There are 10 hidden switches. A switch that is on adds its own fixed numbers to the row, and there is some noise. The rows also spread widely along 13 directions, which tell nothing about the answers.
In the rows, 128 means zero.
Known rows, each followed by its switches (1 for on, 0 for off):
[118 133 116  99 112  72 136  93 121 115  95 127 116 144 131  88 112 127
  69 109 175 158 194 126 112 115 161 157 165 100  90 115 164 131 121 142] -> 0 1 0 0 0 1 1 1 0 1
[131 104 126  97 144  76 143 104 106 115 122 172 100  66 128 103 107 128
 138  85 125 136 173 153 134 118 143 106 128 139 128 137 110 133 101 152] -> 0 0 0 0 0 0 0 1 1 1
[122 131 131 107 123 160 108 111 137 123 147 122 126 131 106 163 144 141
 106 126 134 161 124  95 136 157 136 129 133 126 146 147 143 116  81  88] -> 0 0 0 1 0 1 0 0 0 1
[135 122 117 144 143 167 148  95  94 111 123 130  98  69 103 125 121 120
 139 102 133 140 153  91  81 118 134  78 131 138 135 143  94 131 128 133] -> 0 0 0 0 0 0 1 0 0 0
[104 157 129 118 107 202 175  68 127 130 129  81 134  56 124  76 138 137
 110 163 104 126 129  96 112 107 126  98 140 168 113 112 141 104 138 113] -> 1 0 0 0 0 1 0 1 0 0
[120 116 130 140 139 141 107 116 115 117 140 138 118 139 126 145 157 168
  82 129 131 127 116 127 136 127 129 139 139 133 104 119  94  92  81 134] -> 1 1 1 0 0 1 1 1 1 0
[ 85  94 143 113 175 102 138  84 140 142 117 145 130  73 153 159 103 108
 193 145  72 127 143 136 115 145  93 139  70 163 141 133 120 159 114 142] -> 0 0 0 1 0 1 1 0 0 1
[129 153 148 151 105 146 151 116 107 161 131 104 129  92 126 146 138 157
 159 110  84 124 109 116 121 130 132 144 113 143 118 147 131 108 115  91] -> 0 1 0 1 0 1 1 0 1 0
[ 94 108 143 171 116 129 151  95 108 145  90  86 102 122 113 127 122 146
 116 139  83 124 157 122 116 122 145 112 148 149 112 115 134  98 115 138] -> 0 1 0 0 0 1 1 0 0 0
[110 168 122  83 132 140 158  80 148 167 113 100 187 136 129  75 104 143
 118 156 137 125 131  84 110 112 119 149 127 133 108 123 212 112 137 102] -> 0 1 0 0 0 1 0 0 0 0
[122 144 129 160 117 191 129 143 109 147 179 101 123 107 104 151 117 112
 143 130 145 102 102 105  95 130 132  87 121 148 106 150  82  94 141 117] -> 0 1 0 0 1 1 0 1 1 0
[120 109  95 149 125 162 147 100  79  95 177 153  99  91 137 122 127 123
 131 110 146 141 123 108  96 111 150 102 133 164 129 187  74 144  99 101] -> 0 0 0 0 1 1 0 1 1 1
[121 168 163 118 107 154 126 146 146 157 188 117 141  95 129 147 118 113
 153 138 139  94 101 148 135 151 133 120 112 147 108 130  97 106 152 124] -> 0 1 0 1 1 0 0 0 1 0
[149 167 145  92 141 150 107 146 118 157 159 130 135  86 130 136 126 123
 129 113 145 114 112 124 149 152  96 130 121 107 126 111  99 128 142 148] -> 1 0 1 1 0 1 0 0 0 1
[115 154 166 139 118 127 146  95 107 146 150  97 153 131 172 141 125 154
 149 140 148 103 130 140 120 160 153 134 152 160 110  75 111 127 180 107] -> 0 1 0 1 0 0 1 0 0 0
[ 93  63 139 119 113  74 136 109 174 127 144 133 122 128 174 152  92  91
 144 156 116 128 195 164 134 155 186 119 120 174 116 151 144 145 107 130] -> 0 0 0 0 0 1 1 0 0 0
[111 189 159 104 129 137 153  67 166 131 140 107 201 138 148 178 149 159
 175 134 158 150 114  86  70 144 161 182  99 152 111 124 189 123 140  27] -> 0 1 0 0 0 1 1 1 0 0
[111 109 118 106 106 120 132 113 136 153 153 123 122  80 163 107 109 106
 150 151  78 129 116 138 153 149 113 157 100 151 128 159 130 150 126 125] -> 0 0 0 1 1 0 1 1 1 1
[119 107 148 151 142  76 136 122  93 170 158 138 169 156 210 134 113 161
 161 130 126  80 109 160 149 150 153 153 126 175 100 105 104 145 159 120] -> 0 0 0 0 0 1 1 1 0 0
[103 132 143 107 143 118 119  90 156  87 139 145 103  59 138 172 138 104
 146 134 125 163 159 134  99 142 111 141  95 147 136 127 100 146 103 138] -> 0 1 0 0 0 1 0 1 1 0
[118  69 119 165 157 111 123 103  74 145 100 119  98 127 138 141  89 150
 132 126  93 111 152 121 130 141 129  75 144 154 128 109 111 108 102 146] -> 1 1 0 1 1 1 1 1 0 0
[ 97  94 163 114 141  86 100  92 155 118 136 118 128 134 163 208 126 141
 167 152 110 145 140 142 142 207 147 135 120 165 155  91 131 136 113 100] -> 0 1 0 0 1 0 1 1 0 1
[114 112  97 126 163 154 138  65 119  92 143 149 123  95 156 127 137 138
 153 139 100 164 110  79  91 120 102 158  98 167 166 179 110 173  94  94] -> 0 1 1 0 0 0 0 0 0 0
[ 86 107 132 147 134 100 134  86 133 106 159 118 122 143 188 155 109  99
 136 165 155 131 164 160  89 146 159 139 142 173 110 117 100 157 167 137] -> 0 0 0 0 1 0 0 1 1 0
[107 143 125 110 148 123 142  70 103 109 118 139 120 107 123 122 119 140
 124 124 148 145 150 118  93 124 121 135 138 127 124 112 122 130 123 131] -> 0 1 0 1 1 0 1 0 1 1
[149 141 140  89 110 178 128 105 131 103 156 135 129  83 101 109 152 151
  84 123 173 144 145 101 147 137 167  75 158 136 129 102 112  93  96 103] -> 0 0 1 0 0 0 1 1 0 0
[130 131 146 162 112 184 101 132  97 127 169 113 120 155 118 167 159 170
  88 135 147 119  88 112 151 160 154 103 164 141 130 110  83  93 112 102] -> 0 0 0 1 1 0 1 0 0 0
[135 110 119 108 116 100  89 131 136 113 154 128  97 131 180 134 123 121
  89 143 136 138 143 146 162 178 130 146 154 131 138 118 107 154 128 158] -> 1 1 0 0 0 0 0 0 0 0
[141 156 142 150  87 138 142 134  99 153 129 113 114  95 116  96 158 156
  94 105 105 123 111 123 151 103 144 152 141 121  97 134 109 108 116 127] -> 0 0 1 0 0 1 1 1 0 0
[110 119 125 133 125 109 111 129 145 139 136 113 129 161 131 172 123 106
 124 122 143 147 138 113  99 153 146 169 114 117 107 157 141 138 128 114] -> 0 0 0 0 0 1 1 1 0 1

New rows. What belongs after each?
[112 176 141 105 113 101 141 110 135 132 135 145 137 127 122 101 123 132
  91 126 158 125 140 144 121  95 139 164 135 114  84 131 142 108 114 140] -> 0 1 0 1 1 1 0 0 1 0
[118 178 157  89 139 178 148  99 129 146 151 119 158  60 117  81 133 142
 119 155 148  93 123 129 132 118  99 107 131 142 100  63  96  94 158 161] -> 0 1 1 0 0 0 1 0 1 0
[121 141 108 120 107 109 110 104 131  99 129 132  90 118 151 141 134  98
  79 138 146 178 164 127 108 133 125 185 135 100 122 149 131 165 112 146] -> 0 0 0 1 1 1 1 0 1 0
[112 109 158 131 159  90 101 133 145 154 111 114 107 109 108 213 103  86
 171 113 115 142 178 143  96 163 112 142  90 106 121 118 119 127 129 159] -> 0 0 1 1 0 1 1 1 1 1
[138 141 136  94  87 131 129 125 128 176 150  91 144  89 168 101 124 131
 142 138  89 124 104 122 176 174 120 161 123 137 132 125 150 147 154 102] -> 0 0 0 1 0 0 1 1 0 1
[133 141 138  98 121 152  88 122 115 105 151 134  99  88 121 155 153 144
  89 131 146 150 126 120 159 173 111 115 147 116 148  92  94 117  89 139] -> 0 1 0 0 1 1 1 0 1 1
[101 140 155  86 128 131 133  53 132  78 120 154 116  60 124 122 175 180
 100 143 111 164 133 118 159 128 128 133 133 153 146  88 117 118  51 103] -> 0 1 1 0 1 1 1 1 0 1
[113 138 156 112 112 119 135 118 163 145 115 101 122 113 102 129 112 102
 106 141 134 135 184 135 122 123 152 116 139 121 106 118 153 103 123 151] -> 0 0 1 0 0 1 0 0 0 0
[114 144 145  83 110 164 155  74 132 105 164 137 131  60 148  97 125 150
 110 161 141 118 151 141 151 131 149  72 156 177 125  95 118  98  96 113] -> 1 1 0 1 1 1 0 0 1 0
[ 90  92 126 136 160 114  82 150 133 156 120 119 107 168  91 151  97  98
  88 138 127 118 136 127 128 139  93 132 117 105  99 131 110 102 112 187] -> 0 1 0 1 0 1 0 1 0 1
[130 130 129 126 143  93 116 116 118 145 101 125 116 146 111 129 111 131
 103 112 139 139 163 128 112 124 120 156 138  95 107 118 136 114 124 162] -> 0 1 1 1 0 0 1 0 1 0
[121 132 178 138 116  72 139 110 161 152 103 110 115 121 119 205 117 139
 178 111  74 145 165 158 116 149 172 151 111 136 131 147 177  99  99  99] -> 1 0 1 1 1 0 0 0 1 0
[120 119 120 169 134 178 109 116 128 132 147  94 131 164 104 188 132 134
 141 137 134 145 100  68  82 150 143 129 116 138 130 163 123 109 117  75] -> 0 1 1 0 1 0 1 1 0 0
[130 123 108 124 139 121 132 113  87 118 111 150  78  57 100  95 130 128
 115  86 103 141 132 119 119 109  94 131 115 114 119 146  84 129 106 169] -> 0 1 0 0 0 0 1 1 1 1
[140 137 135  74  83 131 114 114 161  89 192 137 124  94 174 154 159 137
 113 128 162 161 142 138 153 177 174 155 139 145 128 137 121 138  90  74] -> 1 1 1 0 0 1 1 1 1 1
[120 155 165 117 103 120 159 109 143 127 157 129 117  38 147 117 138 112
 155 126 109 124 144 163 126 119 142 141 112 158 110 127  93 134 145 138] -> 0 0 1 0 0 0 0 1 1 0
[160 108  93 147 118  90 109 138  85 160 122 120 107 141 169 139 107 138
 126 103 109 138 129 118 131 152 132 156 132 113 125 160 148 147 122 124] -> 1 0 0 0 1 1 1 1 1 0
[124 146 175 117 125  91 147 102 130 135 137 120 141  94 161 156 115 127
 166 116 150 119 171 154 116 150 168 113 134 157 114  87 126 130 158 118] -> 0 0 0 0 0 1 0 1 0 0
[126 115 136 132 124  95 115 110 107 157 118  92 115 128 176 150 104 123
 129 145 110 140 169 144 140 173 119 144 152 132 141  91 143 150 149 146] -> 0 0 0 1 0 1 0 0 1 0
[127 141 169 130 118  81 112 156 157 160 123 109 100  97 127 174 113  83
 143 120 111 130 174 169 129 148 125 156 112 106 110 119 118 129 145 182] -> 0 0 1 0 0 1 0 0 1 0
[128 128 142 129 121 113 136 140 117 126 154 179  90  27 141 109 134 110
 141 113  88 109 118 157 158 101 114 133  89 142 118 159  52 150  96 177] -> 0 0 1 0 1 1 1 0 0 0
[132 118 118 109 121 139 143 119 137 178 141 110 171 167 111 134  79 127
 152 125 150 123 145  85 111 136 177 109 125 130 116 173 195 103 108  64] -> 0 0 1 1 1 1 1 0 0 1
[127 140 148 160 116 104 134 143 116 129 128 154  95  80  99 159 150 135
 146  70  95 130 118 140 109 101 140 157  88 123  94 179  92 107  86 131] -> 0 1 0 0 0 1 1 1 1 0
[162 143  98 122 102 143  98 147 113 148 138 115 120 137 124 129 139 131
  81 106 145 157 117  91 131 142 124 163 136  88 118 158 146 128 113 116] -> 0 0 0 0 0 1 1 1 1 0
[100  92 134 142 109 144 126 111 161 134 172  82 122 153 170 178 103  97
 137 175 126 127 159 146 108 179 166 117 142 172 123 143 131 126 149 111] -> 1 0 0 1 0 0 0 0 1 0
[121 113 124 110 136 141 155  89 129 125 144 135 139  79 134 131 102 121
 168 123 141 127 162 110  91 129 151  87 111 167 119 142 132 117 113  98] -> 0 1 0 0 0 1 1 1 1 0
[154 147 126 128  94 159 125 155 114 175 126  99 112  99  95 102 119 124
 104 106 111 122 120 105 147 133 124 118 135 100 115 144 134 105 135 139] -> 0 0 0 1 0 0 1 0 0 0
[ 83 150 161 111 114 148 116 101 207 126 139  95 140 123 110 182 146 107
 124 176 111 153 121 116 112 153 135 157  98 141 123 134 164 107 121 102] -> 0 0 0 0 1 0 0 1 0 0
[142  78 130 153 119 122  60 169 118 170 173  99 123 195 164 209 141 153
 127 133 103 135  87 129 182 218 131 174 132 129 148 138 109 129 111  94] -> 0 0 1 1 0 0 1 1 1 1
[ 87 115 129 136 147 124 125 155 163 204 150 108 169 167 123 155  76  83
 176 145 109  85 101 119  97 138 108 164  66 129  82 184 147 118 153 132] -> 0 1 0 1 0 1 1 0 0 1
[114 131 105  96 104 149 160  95 146 134 131 114 132 102 112  62  88 103
 106 149 148 123 162 101 106 105 157  94 139 140 101 152 161 112 129 129] -> 0 1 0 0 1 0 1 0 0 0
[118 152 159 103 113 112 115 132 153 156 154 104 146 141 141 169 128 130
 124 130 143 123 136 155 140 166 148 154 132 124 100 111 149 103 137 113] -> 1 0 0 1 0 1 0 1 1 1
[143 149 145 140 135 155 117 122  87 138 176 124 143 146 122 174 135 170
 153 100 164 122  93 110 119 156 151 117 143 143 132 126  96  99 122  69] -> 0 1 1 1 1 0 0 1 1 1
[119 141 137 130 124 105 126 124 132 147 138 102 125 155 130 134  80  85
 113 140 192 115 190 145  87 136 155 125 156 107  82 103 121 120 179 167] -> 0 1 1 1 1 0 1 0 1 0
[ 94 104 128 144 166 114 112 110 141 131 142 115 135 171 139 154  97  96
 125 153 165 119 153 128  82 136 129 136 126 141 101 119 102 132 160 157] -> 0 1 1 0 0 0 0 1 0 0
[129 123 144 150 149  64 133 121 114 146 102 122  92  91 141 168  93  94
 181  93 104 135 180 156  85 141 124 142 111 123 128 132 115 156 164 173] -> 0 0 0 0 0 0 0 0 1 0
[130 131 164 126 121  95 103 142 131 120 162 175 129 156 133 160 165 173
  90 101 150 119 102 163 171 138 168 159 137 128 104 129  92 105  85 122] -> 0 0 0 1 0 0 1 0 0 0
[104 108 133 144 145  95 140 110 113 135  97 155  89  65 118 105 128 121
 128 109  61 126 129 146 129  90  96 154  91 132 108 151  91 134 107 180] -> 0 0 0 1 0 0 1 1 0 0
[115 125 117 132 109 163 129 133 107 182 161  57 143 137 154 100  84  99
 128 160 143  95 128 109 126 162 121 104 153 148 107 107 124 128 192 135] -> 0 1 0 0 0 1 0 1 0 1
[ 97 179 128 142  55 220 152 122 168 160 191  78 176 170 115 126 160 141
  90 177 131 126  61  91 115 114 168 180 124 145  81 198 175  82 114  38] -> 0 0 0 1 1 1 1 0 1 0
[ 75  82 148 157 100 137 125 139 165 145 162 126 112 131 135 132 139 117
  96 176  70 105 117 163 172 119 144 148 111 166  95 164  91 107  82 149] -> 0 0 1 1 0 1 1 0 0 0
[156 156 118 116 113 138 134 110  97 114 131 137 102  76 118 123 125 123
 113  97 166 153 165 109 105 124 148 104 148 109 126 131 122 131 117 129] -> 0 0 0 0 1 1 1 0 1 0
[116 116 170 187 101  93 128 150 134 166 142  95 116 134 151 197 134 127
 178 110  82 110 112 157 122 161 169 162 104 153 104 151 107 125 156 111] -> 0 0 0 0 0 0 1 1 0 0
[139 151 140  94 135  89 131 133 103 177 119 121 148 130 116  89  81 125
 118  97 169 104 164 129 135 122 134 120 148  99  92  97 142 107 149 153] -> 0 1 1 1 0 1 0 1 0 1
[140 163 138 151  81 125 159 110 114 167  98  65 127 131 123 129 124 146
 135 104 102 151 147  94 105 130 167 151 150 119 122 149 197 120 141  79] -> 0 0 0 0 0 1 0 0 0 0
[153 121 125 127 103 136 152 115  87 146 140 127 102  59 146 127 124 154
 171  86  63 135 116 114 151 143 143 117 120 155 157 181 130 140  90  80] -> 1 0 0 1 0 1 0 0 0 1
[124 143 125 128  73 102 143 118 160 124 120 104  96 110 144 124 130  98
  98 122 119 158 171 135 108 124 169 177 133 112  96 175 162 143 126 129] -> 1 0 0 0 0 1 1 0 0 0
[140  91 112  91 127 127 101 129 164 122 157 152 121  99 141 148 123 112
 132 130 113 161 137 102 152 152 133 129  99 144 155 180 137 145  63 102] -> 0 0 1 0 0 1 0 1 0 0
[ 86 138 153  84 126  94 169  68 152 118 132 125 143 118 143  98  93 101
 120 146 179 126 204 159 103 121 175 119 158 149  96  96 148 132 164 139] -> 0 0 0 1 0 0 0 0 0 1
[ 93  94 145 157 151 102  95 125 149 151 103  93 114 204 103 191 105 113
 101 145 127 137 164 133 108 155 138 132 143 116 115 119 150 100 128 155] -> 0 0 0 1 0 0 0 0 0 0
[152 121 127 147 121  43 139 130  82 144  80 122  69  96 109 141  95 118
 165  39 104 154 185 137  95 128 150 141 132  98 123 161 139 139 131 145] -> 0 1 0 0 0 0 0 1 1 1
[105 147 149  82 152 123 118 102 143 134 140 131 145 126 115 133 114 130
 116 139 159 126 142 138 126 148 112 134 132 124 115  91 128 107 134 146] -> 0 1 0 1 0 0 0 0 1 1
[ 38 146 175 153 112 128 140  87 179 117 142  75 113 111 138 169 156  96
 134 186  90 132 126 171  90 139 115 199 107 163  88 112  98 127 168 151] -> 0 1 0 0 0 0 0 1 1 1
[128 197 143  62 127 155 107 115 168  80 166 191 131  63 111 127 182 120
  68 120 183 160 112 121 134 111 107 173 100  96 109 133  90 135  85 140] -> 0 0 0 1 0 1 1 0 0 0
[105 108 155 140 141 101 135 123 111 135 115 126  69  51 110 154  83  72
 160 113 107 118 191 161 113 134 122  74 120 132 127 116  77 137 135 195] -> 0 0 0 1 1 1 0 0 0 1
[113  89 125 172 139 107 133 123  89 135 149 140 101 126 143 139 133 141
 144 108  91 123 112 147 125 118 137 155 122 156 120 168  75 135 113 133] -> 0 0 1 0 0 0 0 1 1 1
[175 185 139  83 138 115 129 111 101 113 111 158 104  35  88 147 141 145
 163  42 144 168 145 102  99 139 116 133 109  87 147 134 124 133 108 116] -> 0 1 0 0 0 0 1 0 1 1
[ 72 118 138 131 117 142 152  81 167 116 112  98 103  89 111 112 119  90
 112 169 101 136 168 129  94 115 129 126 120 149 101 133 126 118 133 163] -> 0 1 0 0 0 0 1 0 0 0
[124 176 143  76  72 176 147 126 133 150 151  90 118  33 109  54 132 105
  78 146 135 118 146 138 165 126 118 101 155 123  97  93 119 101 151 163] -> 0 0 0 0 0 1 0 1 1 1
[138 154 162 120 136  88  98 137 115 130 142 147 116 113 143 170 142 149
 123 102 147 127 133 157 144 156 123 150 133 118 124  93  94 126 120 152] -> 0 1 0 0 0 1 0 0 1 0
[122 135 125  76  98 138 153 104 148 141 126 102 115  58 102  79 103  94
 114 131 129 143 180 126 128 130 141  98 141 127 117 127 159 112 136 143] -> 0 0 0 0 0 0 0 1 1 1
[132 136 115 167  76 168 160 114  98 130 123  74  89 105  95 130 136 141
 127  89  97 149 129  84  93 118 172 115 148 136 118 191 144 102 106  69] -> 1 1 0 0 0 1 0 1 0 1
